There are 3 ways to turn a row about zero (a turn may also mirror it). The second row of each pair is the first, turned, with some noise.
Known pairs, each followed by its turn:
-2.08 0.79 1.62 1.71 -2.61
2.07 -2.48 -2.32 -0.20 1.31 => Z876

0.22 -0.49 0.95 0.17 0.81
0.66 0.08 0.94 0.71 0.03 => Z727

1.50 2.91 -3.67 -0.67 0.62
-0.22 2.52 -2.52 -2.57 2.12 => Z902

-3.70 -1.01 -0.61 -3.24 0.28
-1.16 2.51 -1.47 2.30 -3.33 => Z902

-0.23 -1.26 0.18 0.21 5.61
1.15 2.68 1.28 4.14 -2.48 => Z727

0.39 0.34 0.05 3.42 0.90
-1.39 -0.69 2.10 -1.37 1.88 => Z902

-1.14 -3.36 -0.41 -3.16 0.43
3.41 2.47 -2.21 0.05 0.77 => Z727

0.52 1.23 1.16 -0.55 0.73
-1.33 -1.02 0.16 0.93 -0.48 => Z876

-3.66 1.93 -2.53 -4.52 -0.39
-0.36 5.08 -3.02 1.85 -1.76 => Z902

0.88 0.37 0.97 5.61 0.08
-0.88 -1.68 4.37 -1.77 2.88 => Z902

0.60 -1.12 3.76 -0.30 -0.99
-1.59 -2.83 -0.55 -2.30 0.90 => Z876

-0.37 4.67 0.07 3.26 -0.84
0.06 2.33 2.34 0.00 4.57 => Z902

0.61 -4.21 0.14 -0.16 2.68
4.11 0.85 -0.13 1.91 -1.65 => Z727

-1.19 1.55 -1.92 -2.46 1.68
0.72 0.57 1.60 1.89 -3.01 => Z876

2.04 -2.71 -0.86 -0.90 -5.61
2.87 -3.63 -2.93 -3.41 1.66 => Z727

0.57 -0.69 0.45 1.11 2.64
-2.27 1.48 -1.53 -0.03 -0.56 => Z876

-0.10 0.69 -1.30 -1.38 -1.28
-0.77 -0.11 -1.90 -0.82 0.71 => Z727

-0.93 2.04 1.16 -0.18 -5.02
3.18 -3.97 0.76 0.19 2.19 => Z876

New pairs, each followed by its turn:
-0.80 3.61 -2.53 0.20 -0.07
-4.30 0.34 -1.24 -0.32 -0.66 => Z727

-3.04 -2.90 -3.47 -0.36 -3.99
5.83 1.45 0.79 -2.84 0.20 => Z876

1.58 3.65 1.24 -1.23 3.47
-1.72 -0.58 -3.19 1.59 4.01 => Z902

-2.94 0.57 -1.56 -3.83 -3.48
4.78 -2.19 2.84 -0.51 -1.95 => Z876

-0.88 -4.12 -1.09 -1.84 0.88
3.77 2.05 -2.12 0.21 -0.92 => Z727

-0.79 0.72 -0.43 1.42 -0.52
-0.86 -0.08 0.50 -1.13 -0.95 => Z727

5.27 -0.24 0.52 3.56 1.18
0.42 -4.42 0.71 -3.46 3.30 => Z902

-0.44 1.87 -0.18 -1.26 2.33
-1.10 0.07 0.26 2.05 -2.36 => Z876

-0.96 1.21 1.72 -0.37 -1.68
0.89 -2.63 -0.43 0.13 0.28 => Z876

-1.53 -0.20 -1.47 -0.89 -0.32
-0.31 1.85 -0.42 -0.23 -1.43 => Z902

0.04 -0.96 -0.87 2.47 0.51
0.09 1.96 -1.74 -0.15 1.06 => Z876

0.24 2.67 -2.34 3.17 -1.27
-3.42 -2.01 0.07 -1.59 -2.41 => Z727

0.31 -1.25 -0.66 -1.68 0.55
-0.13 -0.45 -1.64 -0.34 -1.55 => Z902

4.50 -0.05 5.61 3.46 -3.89
1.76 -6.71 5.00 -1.41 2.50 => Z727

5.61 3.60 0.68 -1.20 0.16
-2.44 -4.27 -0.55 3.69 2.73 => Z727

2.11 2.17 -1.52 3.14 -2.69
2.40 1.14 2.08 -3.04 2.89 => Z902

-0.69 -1.47 1.86 -0.89 1.89
1.94 1.81 1.26 1.49 0.55 => Z727

-0.58 1.34 0.23 -4.08 5.37
-0.94 4.21 -0.85 5.16 1.30 => Z727

0.69 0.09 -0.80 -4.03 -1.64
0.97 -1.14 4.03 -0.69 -1.04 => Z876

1.50 0.23 3.47 0.25 -0.15
-2.56 -2.52 -0.54 -0.72 1.20 => Z876

-1.58 -0.49 0.14 -2.61 0.84
-0.53 0.60 -1.76 1.82 -1.75 => Z902

2.01 2.71 2.35 -1.72 2.64
-3.73 -2.03 1.12 2.39 -1.21 => Z876

5.61 -0.14 -0.73 -2.29 2.04
0.88 -2.96 -2.45 5.14 1.16 => Z727

1.97 -0.54 -0.87 0.15 -0.36
0.46 -1.67 -0.91 0.61 -0.51 => Z727

0.74 -1.15 1.55 3.62 1.33
-2.05 0.98 -3.20 -0.66 1.65 => Z876

-2.54 1.29 0.95 -0.22 0.83
-1.36 2.43 1.48 -0.50 0.39 => Z727

0.51 1.90 -1.01 2.25 0.87
-1.06 0.56 0.82 -1.45 2.53 => Z902

-3.56 -2.78 2.21 2.99 -0.69
-1.34 -0.90 4.81 1.70 -2.27 => Z902

0.07 0.14 -1.65 -0.09 0.46
-0.49 0.16 -1.26 0.33 -1.04 => Z727

4.32 -0.81 1.75 -3.12 -3.43
2.26 -3.86 -1.79 0.27 4.74 => Z727

-0.07 -1.51 -2.94 0.08 -4.87
3.49 2.33 1.38 -2.72 -2.60 => Z902

-0.58 -0.08 0.38 3.49 -0.19
-0.26 -0.92 2.34 -1.42 -2.27 => Z727

1.40 0.25 -0.76 1.81 -1.06
0.12 0.76 -0.25 0.54 2.53 => Z876

-4.75 0.78 -0.14 -0.21 0.10
3.00 -0.98 -2.13 0.63 -2.85 => Z876

-0.70 -0.36 -2.29 0.87 -5.61
3.99 2.85 2.50 -2.01 -1.51 => Z902

-2.62 -0.82 2.57 -0.32 -0.32
0.63 -2.13 -1.89 -1.64 -1.48 => Z876

1.81 1.79 -1.11 0.39 0.54
-0.90 0.71 0.98 2.14 1.06 => Z876

0.52 0.13 0.38 3.48 1.42
-1.90 -1.34 2.22 -1.13 1.85 => Z902

1.27 1.09 0.18 -1.00 -2.43
2.88 0.63 -0.48 0.03 0.54 => Z902

-1.45 -1.13 3.16 -0.07 1.39
-1.44 -1.78 -2.20 -1.63 -1.64 => Z876

2.87 0.80 0.52 1.65 0.45
-2.39 0.64 -0.01 0.91 2.28 => Z876

-0.30 -0.39 -0.69 0.16 -1.03
0.55 0.72 0.56 -0.68 -0.72 => Z902

0.95 -3.22 -1.04 0.42 -0.54
0.10 1.98 0.48 -2.74 0.83 => Z876

